The groups are shells around one centre, one inside the other: the same stretched ball of 5 dimensions in 8 sizes.
In the rows, zero is written as 128.
Known rows, each followed by its group:
[153 114 100 115 108 144 147  80 115 146 111 107 123 123 136 131]	(3)
[161  95  98  98  91 139 158  26 128 151 105  70 119 129 125 140]	(7)
[152 123 123 104  85 108 155 131  97 106 100 152 142 119 153 123]	(2)
[124 153 119 138 148 149 118 163 115 127 135 153 122 132 137 118]	(1)
[156 110 102 107 100 140 150  58 114 144 109  92 121 122 129 134]	(6)
[134 139 107 139 143 153 126 138 102 132 142 130 106 136 137 115]	(3)
[155 109  95 124 110 138 154 107  95 134 126 115 109 138 152 117]	(4)
[128 139 111 126 147 168 116  80 144 156 130  96 116 130 108 136]	(6)
[129 139 105 142 152 160 123 141 117 141 143 131 108 143 138 117]	(6)
[147 126 116 126 104 109 155 182  68  92 132 166 117 140 172 100]	(7)
[145 120  95 124 131 164 133  63 122 158 129  83 105 131 119 132]	(0)
[147 124 111 120 109 128 147 139 102 122 116 147 129 130 155 119]	(0)
[128 138 116 130 142 150 125 126 130 134 134 125 118 142 130 124]	(5)
[141 118  94 131 140 165 133  76 122 156 140  84  97 143 125 126]	(2)
[132 138 116 134 134 136 133 167 105 117 135 154 119 142 152 111]	(6)
[155 108  98 117 107 139 153  84 101 137 123 101 110 134 141 123]	(1)
[144 136 136 113  90  90 154 186  69  72 120 178 132 129 165 104]	(7)
[144 123 115 126 110 115 153 170  85 101 132 157 117 146 167 105]	(4)
[111 176 154 127 143 122 108 182 101  82 145 161 121 130 120 111]	(2)
[154 110  99 117 106 137 153  96 107 137 117 114 118 133 146 124]	(3)
[117 156 125 144 158 146 115 186 114 116 149 160 115 146 141 110]	(4)
[136 128 104 116 139 175 120  28 154 171 122  63 114 125  94 147]	(4)
[119 161 131 137 152 142 112 159 100 106 153 139 106 137 124 111]	(0)
[153 116 110 119  98 116 158 142  83 109 122 144 119 136 163 111]	(1)
[130 144 124 120 131 144 123 116 130 131 121 128 130 126 122 131]	(3)
[167  91  81 107  96 154 159  27 124 171 101  74 120 122 133 141]	(7)
[152 121 118 103  92 121 150  93 105 119 107 119 130 120 135 128]	(3)
[131 150 153 100  99 100 134 140 109  82 111 152 144 121 127 124]	(7)
[139 144 142 108  95  97 144 169  89  81 112 172 141 121 150 115]	(2)
[132 147 146 113 106  99 139 172  90  75 127 163 129 134 145 110]	(0)
[145 120 121 106 102 123 147  96 118 118 115 115 126 133 134 127]	(6)
[163  99 104  94  81 129 161  42 124 143  94  90 133 120 131 140]	(5)
[149 111 100 106 112 157 140  36 150 167 102  81 130 123 116 148]	(1)
[154 104  89 115 117 163 144  33 131 168 118  67 109 130 120 139]	(1)
[130 151 140 126 117 102 138 206  73  71 140 179 120 140 157  98]	(5)
[140 132 119 108 112 139 134  86 132 137 105 117 137 117 121 138]	(0)
[126 153 143 126 122 105 133 195  80  72 144 169 117 142 148 100]	(5)
[124 143 102 139 167 185 107  82 143 167 144  88 102 135 104 133]	(4)
[162 108 118  92  70 107 165  82  98 112  96 118 136 117 143 129]	(2)
[112 165 136 138 157 142 108 176 118 108 148 154 117 141 127 114]	(5)

New rows, each followed by its group:
[111 170 137 132 157 151 101 146 132 122 137 141 125 127 111 126]	(7)
[111 166 127 139 168 163  99 139 133 133 145 130 115 132 110 125]	(4)
[107 172 132 150 170 149 103 205 112 110 155 171 115 143 136 108]	(7)
[135 127 102 129 144 166 126  78 129 154 138  87 103 139 117 129]	(0)
[144 133 138  93  86 107 145  98 112 102 100 129 143 114 126 132]	(4)
[120 164 142 122 133 128 116 159 113 102 127 157 133 122 124 121]	(4)
[128 136 101 135 158 180 114  81 148 168 135  94 111 135 111 136]	(4)
[152 112  93 121 116 153 145  78 115 154 118 101 115 128 136 129]	(6)
[136 129 114 114 126 151 129  76 142 146 117 101 126 129 116 138]	(6)
[165 103 103 102  80 122 164  82 102 132  97 118 133 119 149 130]	(2)
[125 148 121 132 144 148 120 146 124 128 134 141 122 136 132 121]	(6)
[161 103 108  90  80 131 157  31 130 145  89  86 137 114 123 146]	(1)
[140 120 103 132 130 143 142 132 111 132 137 127 109 150 150 115]	(2)
[147 114 106 116 112 139 146  88 116 135 123 104 115 137 135 126]	(3)
[127 142 135 122 127 121 132 147 102  94 144 133 111 146 133 111]	(7)
[148 123 121 110  94 111 154 139  97 105 111 150 134 129 155 118]	(6)
[144 131 117 121 113 126 142 128  86 110 131 129 112 130 141 114]	(1)
[124 160 139 132 132 118 125 197  83  84 143 172 118 135 145 103]	(6)
[155 104 104  98  98 144 149  21 135 152 106  67 121 125 114 144]	(4)
[140 123  93 134 140 165 133 105 128 160 129 113 114 138 138 127]	(1)
[144 135 134 103  92 107 145 129  98  97 108 146 138 118 139 123]	(5)
[118 157 121 139 164 163 105 126 122 133 151 115 104 136 111 121]	(0)
[148 116  86 126 134 175 133  52 131 175 123  79 108 127 120 137]	(1)
[133 134 102 139 147 161 126 127 121 147 137 125 111 139 137 121]	(6)
[136 137 127 107 114 135 131  92 132 128 109 119 136 120 118 136]	(6)
[124 153 129 121 137 146 116 120 132 128 123 131 130 123 116 131]	(5)
[137 132 125 102 114 142 129  58 146 139 108  94 133 120 105 144]	(1)
[162 107 121  89  66 102 167  86 102 109  91 123 141 118 145 130]	(2)
[129 145 121 140 138 129 131 190  82  98 152 160 105 147 154  99]	(0)
[140 127 121  98 110 145 131  39 149 146 103  84 134 117 101 149]	(4)
[134 137 124 108 122 146 125  72 142 138 112 102 132 120 107 141]	(0)
[124 146 128 117 137 149 117  98 146 136 122 114 129 129 110 136]	(2)
[153 116 105 116 103 131 151 111 100 128 115 126 123 128 148 122]	(3)
[150 120 114 117 102 119 153 131  88 109 124 135 118 135 153 114]	(6)
[149 112 104 102 111 157 138   9 146 163 108  57 120 121 101 149]	(4)
[151 112 112 110 100 124 154  97 106 120 119 112 119 136 142 122]	(0)
[141 137 133 102  99 117 139 103 109 107 110 125 133 117 124 129]	(0)
[141 127 108 116 122 152 132  82 137 152 110 110 131 122 123 138]	(0)
[121 144 111 146 163 161 116 150 123 136 154 130 103 152 134 114]	(7)
[142 131 103 125 128 156 131  99 118 149 120 116 121 122 130 130]	(5)
